The rows of a group lie close to one hidden flat surface of 12 dimensions, which may be shifted away from zero. Surfaces can cross.
Some rows, each with its group after it:
[  8  -7   2   4   8  10  -1  -6  -4  -4 -10 -13  -4  -3  -1   2  -6  -1]
(0)
[ 14  11   1   2  -1  -4 -14  -4   5   9   1   3   5 -13  14  -7   9   2]
(0)
[  2   2  -9  -4   8  -8   3   0  16 -17 -32  -2 -13  14   6  -8  -6   6]
(3)
[-2  5  7  9 -6  1 14 22 -5 10  4 13 -8 -3  3 12  1 -4]
(3)
[ -7  -4   3  -5  -8   7  -1 -19  16 -28 -22  -1   6   4   6  13   6  -4]
(1)
[ -5  -6   0  11   9  -6 -13   6  14   4 -12 -15   1 -15  -2 -16  -3   5]
(4)
[ -5  -2   9   8  12   6  -5   1  -5  -3  -9 -23  -2  -9  -8   3  -6  -5]
(1)
[ 3 14  2 13  0 -7 -5  5  4 16 19  1  6  0  9 -8  2 -2]
(1)
[ 12 -10 -13  -6  -2   1  10  -6   5  10   0   4  -1   8 -14  15 -10 -15]
(4)
[  6  -2  -5  -3 -10   5   4  -6 -12   2   7  16 -13  -9   0  -6  -4   3]
(3)
[ -4 -12  -3 -15  -3  -6 -12  13  -7 -10  15  -7  -8  19  -2  -2  14   1]
(4)
[ -3  -7   3   9  18  -7   1  -5  -3  -8   9  -7 -16  -1 -10  -1  -8 -10]
(2)
[-16  -3  10 -12   1   7  -3  11 -16  -7   1 -18 -15  18 -16  -1   8  -1]
(4)
[  3  13 -10   2  10  -6  11  -3  14   0  -9 -13   7  -8   7 -19  -7  14]
(0)
[ -1   1  -8  16  21   2  20  -8   6  -5  -8  -6  -3 -12   1   5   0  14]
(0)
[-1 -2  1  4  0  1 -2  3 10 -5 -5 -4  7 -6  5 11 14  2]
(2)
[-12  -9   0   9  -1   6  -7  -8   3   7   9   4  -3   8 -14  13  18  -1]
(2)
[  2   9  -9  -4  -4 -11  -8 -15  14   2  13   9  11  -4   7 -10  13   4]
(0)
[-12  15   8   6  27 -16  21  -3  -5  14  18  -1  -6 -15 -17   7  13  -7]
(2)
[-17  19   7  -7  11 -17  -8  -8   6  -4  -5   2   8  -8 -10   9  16  -8]
(2)
[  4 -23 -12   9  11 -10  -4  18  11  -5  13 -15  11   7   6   6   0   5]
(2)
[ 13  10   0  -2   9 -21 -20   6   3   6  23  -3   8   1  15 -19   5  -1]
(0)
[ -4  -3   1   3  -4   9   7   1   8  -4   2 -21   6  10   7 -13   6  13]
(3)
[ -2   1 -18  -1  -2  -4   2 -13   4 -14   8   0   9  -4  -9  18 -14 -10]
(1)
[-13   9  12   7 -11   9  -1   3 -13  21  24  16   6  -2  -8  13  19   2]
(2)
[  1 -12   4  -4 -26  17  -5  16   5  -4 -14  -9   4  -3   8   8  15   6]
(3)
[ -9 -23   4   5   0  11  -5  12   1  -9 -17  -9   8 -12  -4  16   4   6]
(1)
[ -2   2 -14   5  15 -15   1  -3   3  -5   9  -9   8 -13  -7  -2 -18  -3]
(1)
[  6   5  -5 -19   2 -18   0   1   3 -15   1  -1   2  -2  -1   8   2 -14]
(2)
[ -6  -5   3  11   3   5 -15   3  -5  -7   9 -12  -1  13  -6  16  -3  -9]
(2)
[ 11  11   1  -4   9 -11 -16  17  12  -8 -10 -14  -2   4  15  13  24  -4]
(0)
[  2  -2 -10   0   0 -17 -20  16   9   0   9   4  10   8  10   3   8   3]
(3)
[  0  13 -12  -9   0  -4  14  -8   5   1  -6  -1  -3  -9  -8   1  -1  -1]
(0)
[  3   3 -14  12  26 -16  13   1  18   4   3 -15  -6 -12  -2  -1  10   6]
(4)
[  3  -7  -9   3   2  -4 -23  -4   7  -8 -16  10   7  12   5   1 -21  -1]
(3)
[ 25 -11   3  -2  -1  17  16  12 -16  21 -13 -12  -4 -30  -5   0 -21  -5]
(2)
[  4  -9 -11   4   9   4  11  10  -8   6   0  -7 -18  -7  -7  -2  -3   8]
(2)
[ -1  -2 -10   1  -5   4   9  -3   7  -7   4  -2   2   8  -1  12  10   2]
(3)
[ -7   3   0   4  -1   3  -9  11 -11  -6   8  -8  11  14  -3  18 -10  -7]
(2)
[-18   3   9  -2   3  -3 -11   0   8 -15 -12 -17   4   7  -5   1   5  -5]
(4)
[  0  -4   1   4 -21  10 -18   3   5 -19   1  -9  10  -7  22 -11  -1  10]
(1)
[  4   3   1  -2   1   1 -12   0  -7  12   4  -3   2  -5  -4  -3  -5  -4]
(3)
[  2  -4  -6 -15 -26   8  -5 -11  12   6  -2  11   0  -2   8 -25  18  17]
(0)
[  3   3  -5   9  -6  20  24 -19  -4   6  -3   8  -1   2  -5  13 -11   1]
(1)
[ 11  11 -14  -5   5  -1  12  -7   3   6   0  -4 -15 -11  -6   4  14   1]
(0)
[ -1   8   7  11   2   5   0  -5 -12   1  16  -5   4  -3   2 -14 -22  -3]
(1)
[ 10  -9   2  13  34 -15  12  -8  -2  17  20   9  18   9  -2  10 -13  -7]
(4)
[ -1   0   1   4   7  -8   7  -4   7   6 -17   0  -1  -4  -8 -15 -27  -8]
(4)
[ -2   3   0  -5  15  -9  16  -2  -5 -10   4   2  -4   4  -4  15   7  -5]
(4)
[-18   0   3  -4   5  -9  -6  11   1 -11   1 -16  -2  14  -7  -4   3   0]
(4)
[  6  -6  -6  -7  -4   1 -11 -17  10 -15  -4   2   0   1   4   9  10  -4]
(0)
[-12   2  -5   4  17 -12   9   4   5   8   5  -1  12  -2  -9   3   4   8]
(2)
[ -4   0   4 -17  16 -17   5  -7  10 -16  -8  -4   7  26  -5  11   9 -11]
(1)
[  8   3 -12 -12 -12   6   2  -2  -6   8   7  11   8   2   3   1   8  11]
(3)
[ -6 -18  10  16  -6  -3 -23   4   3 -13   9   5  -6 -17   5 -11 -12  -7]
(3)
[  8 -17   5  -3   5  -4  -9 -11  10  20   2  -6   8   2 -17  11   5 -22]
(2)
[ -9  -1  -6  28  14   8   8  -4   7  12   6  -8  13  15 -14  30  -3  -2]
(1)
[ 17   6 -13 -11  -8   4  10  -2  12  16 -14   1   7  -5   5   3   9   8]
(1)
[  8   1  -1   7  -4  -6  -8   8   0  13  26   7   2  -9  13 -11  11   5]
(4)
[-21 -10  -7   7  -3   2  -1   8   8  -1  -7 -20   2   3 -16  -1  -9   1]
(4)
[ -2   8   3   1   4  -3  -7 -16  -2   0 -18  29   9 -20   6  -5 -11   6]
(3)
[13  2 -5  1  0 -2  1 -5  4 -2 17  4 -3 13 16  2 20  6]
(0)
[  7   4 -10  -2  -5   2   8   0  -2   0   3  10  -5  -9   2   9   7   2]
(0)
[ 14  -6 -17  -4  -8  15   3  -3   4  23  12 -23  15   9  -3  -9   4  13]
(0)
[ -4   6   1  12  17   0  22   5   5  15  -2 -10  21  -8   0   1  -3  12]
(1)
[  5  15   5   6   9   0   4  -2  -1   6   6 -17   0  -3   5 -15  -4   2]
(1)
[-13  -7  -9   4   1  -4  -4   2  16 -10   1 -16   2  13  -2  -6  11   9]
(4)
[  6  23   6   0  12  -8   1 -12   5   8 -11   0  -1  10   4  -8  -4  -5]
(3)
[ -5  -2   9   5  -1   6  -7  -2  10  10 -12 -12  10  17   2 -16  -7   1]
(4)
[ -5   8   8 -11  -4  -6 -10  -2   2  -3 -19  19  17 -17   8   1   4   5]
(3)

New rows. What belongs after each?
[ -7  -6   3  17   7   9  13 -20   3   6  -9  17  -2   4 -12  17  -9  -6]
(1)
[-11  -2  -1   8 -17  15  -8  -4  11   2  -9 -15   0   1  -6  -9   2   5]
(4)
[ -2  -5  -4  -2  14 -14 -12   6   6  -5   0  -8  -1   0  -9  11   3 -10]
(1)
[  4   8  10  -4   1  -6   3   4  -6   0   1  -4 -15  10  -1 -13  -9 -13]
(3)
[-18   6  14  -8  -9  -6 -18  -2  -1 -18  -4  -2  11   4  -4   6  -5 -16]
(4)
[  0  -7 -17  -1  -5   9  17   1 -10   5  20   4   4   5   1  -7  -1  21]
(3)
[  6  -8   0  -5 -15  18  11 -16 -11  13   2  17 -21  -2 -13   2   6  -4]
(2)
[ 13  -6  -1 -11 -12  22  16   1  -6  15 -15  -2   4   2  -5  14   6   4]
(1)
[ -5   0  -2  -1   6 -12   0   8  12  -4  -8  -7   3   6   4 -12   0   4]
(4)
[  3 -14 -17 -12   6  -2   5   2   0 -23   2 -16   3  19  -1   6  -3   6]
(1)
[  1   6  -8   4  -7   6  12 -10  22   2 -18 -11  -8   5  -1 -12   1   4]
(4)
[  1 -11  -1   5   7   0 -12  13  -8   4   9 -12   9   6  -5   5 -17  -6]
(2)
[  4  -8   8  -3 -25  13  -8   6   5   9  -3  12  16  10  10  14  16   0]
(1)
[ -3  -3   6   2 -10  13  -2  -3  -6  -4  -5  -6   5 -15  -2   8  -6  -4]
(1)
[ -3   6   9   6  -9   5  -4 -14  -2   0   5   6   0  -8   0  -4  -5  -7]
(4)
[  5   8  -1  -9  -7   2   4 -25   8   7  16   3  -4  19   2 -19  20   4]
(0)
[  6  13  13  -4  -8  -4 -17   5  -7  -4   9   0   1  -2   9   0   3 -13]
(2)
[-16  -5   8  10   5  -3   0 -21  10 -28  -5  -2   3  -6  -1  -5  -9  -6]
(3)
[-10   6  -7  -7 -10  -8  10  25   4 -12  -1  -2   6   1   4   9   9   7]
(4)
[  0   5  -7  -6   2  -4  11 -13  -3  -5   4  13  -1   4   4 -14  -5  10]
(3)
[ -7 -10   0   6   9  -1 -17   7  13   1  -4 -26   6   3  -3   2  16   5]
(4)
[  1  17  24  -1  -5   0  -8  -4  11   1 -11  -3  -5   5   9   0  23 -13]
(1)
[  0   6  -6  -8  -4 -10   4  18   3 -11  -8  -4   6   2   6  11  -2  -2]
(0)
[ -5 -10  -5   2  18  -2   7  -4  -4   0  -5  -8  20  -6 -16  12 -23  -3]
(1)
[ 5 16 -8 -2  7 -5 17 -2  2 -9  4 -6  6 14  1 20 -3 -6]
(0)
[  4  -1   5 -16   3   0  17  -4  -4  -3 -11   1   1   0  -2  -4  -1   0]
(1)
[  1   4   6 -22   6 -18 -12 -10   5 -18  -1  -1 -12  28   0 -13   8 -15]
(4)
[ -2  -9  -2  19  -7   4 -12   6   7   3   1   9  16   0  13   0  -8  10]
(3)
[ 11   0   2   2   8  -7  12  11   1  -1  -9  16  11 -25  18  11   4   6]
(4)
[ -4   2 -11 -16  -3  -9  12 -10   0  -8  10   0  -4  10 -13  -4  -4  -7]
(0)
[  7  -3   4   3  -2   4   2   0  -7  -1   2   0  -3  -2   8  -9 -14   0]
(2)
[  6  -9 -12  -3   0  -3 -14   8  -6   8  13  -2   3  -7  -4   3   5   3]
(3)
[  3   1  -2  -8 -12  12  11  17  -6  13  -2  -1   6   7   1   9   7   9]
(3)
[ -1  -2  11   6  -9  15  -1  -5  12  -3  -7 -25   5   9  12 -19   6   9]
(3)
[ 13 -10   9   3  -2   6  -3 -23 -14   2  14  25  -4 -12   2   2  -7 -10]
(4)
[  5 -31 -11  -2   1   4  -5   1   1   8  -7  -2  -4   8 -14  -1 -15  -2]
(4)
[-13 -11 -12   1   3   7  11  -9  12  14   4 -18  19   3 -16  -9   4  15]
(0)
[  3  -2  -7 -10 -11  -3   5   7  -2  -4   3   6  -7   0  -1   5   2  -5]
(4)
[ 11  21  -4   4  -6   2   5 -26   7  -1  -4   8 -18 -11   0  -6  -5 -12]
(1)
[-16  -9 -14  10  -6   4   0   5  14 -15  12 -10  15   5   0  23  22  13]
(4)
[  6 -10   8 -13  13 -10  -8  -6  -2 -10  -9   3   4  12   0   8   3  -8]
(4)
[ -1  -4  14  -4  20  -1  -4  17 -15   0  -9 -14 -11 -12  -2   3  15   5]
(4)
[  3 -15 -18  14  -3   8   9  -1   2  -7   6  -3 -13  16  -6  14 -10   0]
(3)
[ -6   9  -7  -7   6   4   0   0 -15  16 -11  -2  -9  10 -17  -9 -16   7]
(2)
[  7  -2  -6  16   1  10   0   7  18   3 -17 -15   0  24   8   4  -2   6]
(3)
[  3  -5 -15   3   0  -5  -3   0  10 -10   3   5   0  11   5   5   0   2]
(3)
[ -4  -7  11   8   3   5 -13   5 -11   7  11  -3  15  -9  -6  16  -1  -8]
(4)
[  8  -6  -7   2   1  -9  -6   2  17  -4  -5   6  11 -10  12   5   8   1]
(4)
[ -7  -2 -12 -13   8 -12   0  -3   7 -17  -5  -3   9   3  -4   5   5   6]
(3)
[ 10   9   4   3   7  -4   3  -1   5  20  -2   0   5   0   5 -10   1   0]
(1)
[ -5  19   7  19 -10  10  -4 -16  15 -16 -10  -8  -9 -21   9   0   9  -4]
(1)
[  4   5 -18  -4   7  10  10  -2  -2  17   0 -10  16   9  -9  15   7  14]
(3)
[-6 -4 11  9 -6 15  1  5 -6 20 -3  2  8 -6 -1 -7  0  9]
(0)
[  0  12   0   1 -11   3   0   4   6  13  -2 -10  -6   2  -1 -16   0  -1]
(4)
[-3  6  1  2  5 -7 -3  2  3  3  6 -8 15 -8 -5 10 -1 -8]
(1)
[  1   1  10   5 -12   6   0  -7   4  -6  -3   4  -1  10   8  -6  -7  -6]
(3)
[  2  10 -10   9   7  -1  -3 -16   9   5   7  -3  10  12   0   9   0   0]
(3)
[  9 -10   6   7  -8  18   4  -9  -3  13  -1   3 -15  -5  -4   1   6  -2]
(2)
[ 10   5 -11   0  -5  -3  16   7 -15   3  29  17  -4   0   9  -1  -9   5]
(0)
[ -9 -10 -16  10   9  -2  15  19   0  -2   1   0   5 -17  -4  18   4  14]
(0)
[ -6   1   2   2  -3   8   1  13   1   5  -5 -12   8  -2  -1  14  14   7]
(4)
[ 10  20   4   1  12 -21  -3  23   0  10  17  -7   0   7  16 -13   9   2]
(0)
[ -1   6   0  11 -20   9  -7  -3  11  10  -3  -2   8 -13   2  -3  -3  -2]
(4)
[  1  -2   9   2  12  -9   1   5  -1  -5   2   8  -1  -6  16 -17   6  13]
(4)
[  9 -12  -3  -7   6  -5   0   8   3   5   4  -1  -2  21   8 -10  12   9]
(4)
[ -5 -12  -7 -15 -13   3   4 -11   4 -29  -8   8   3   4  -8  28   5 -10]
(1)
[ 15 -23  -8  -7 -11   0  -8   5  -1  10  19   6 -13  10  -1  -4   8  -6]
(2)
[  2 -11   2  -3 -13  10   6 -14   0   9  -2  15  14   2  -5   8  -8  -6]
(2)
[ -8  16  12  -7  13 -11  14  -6   4  -3  -3 -10   6   1 -14  20  10 -19]
(1)
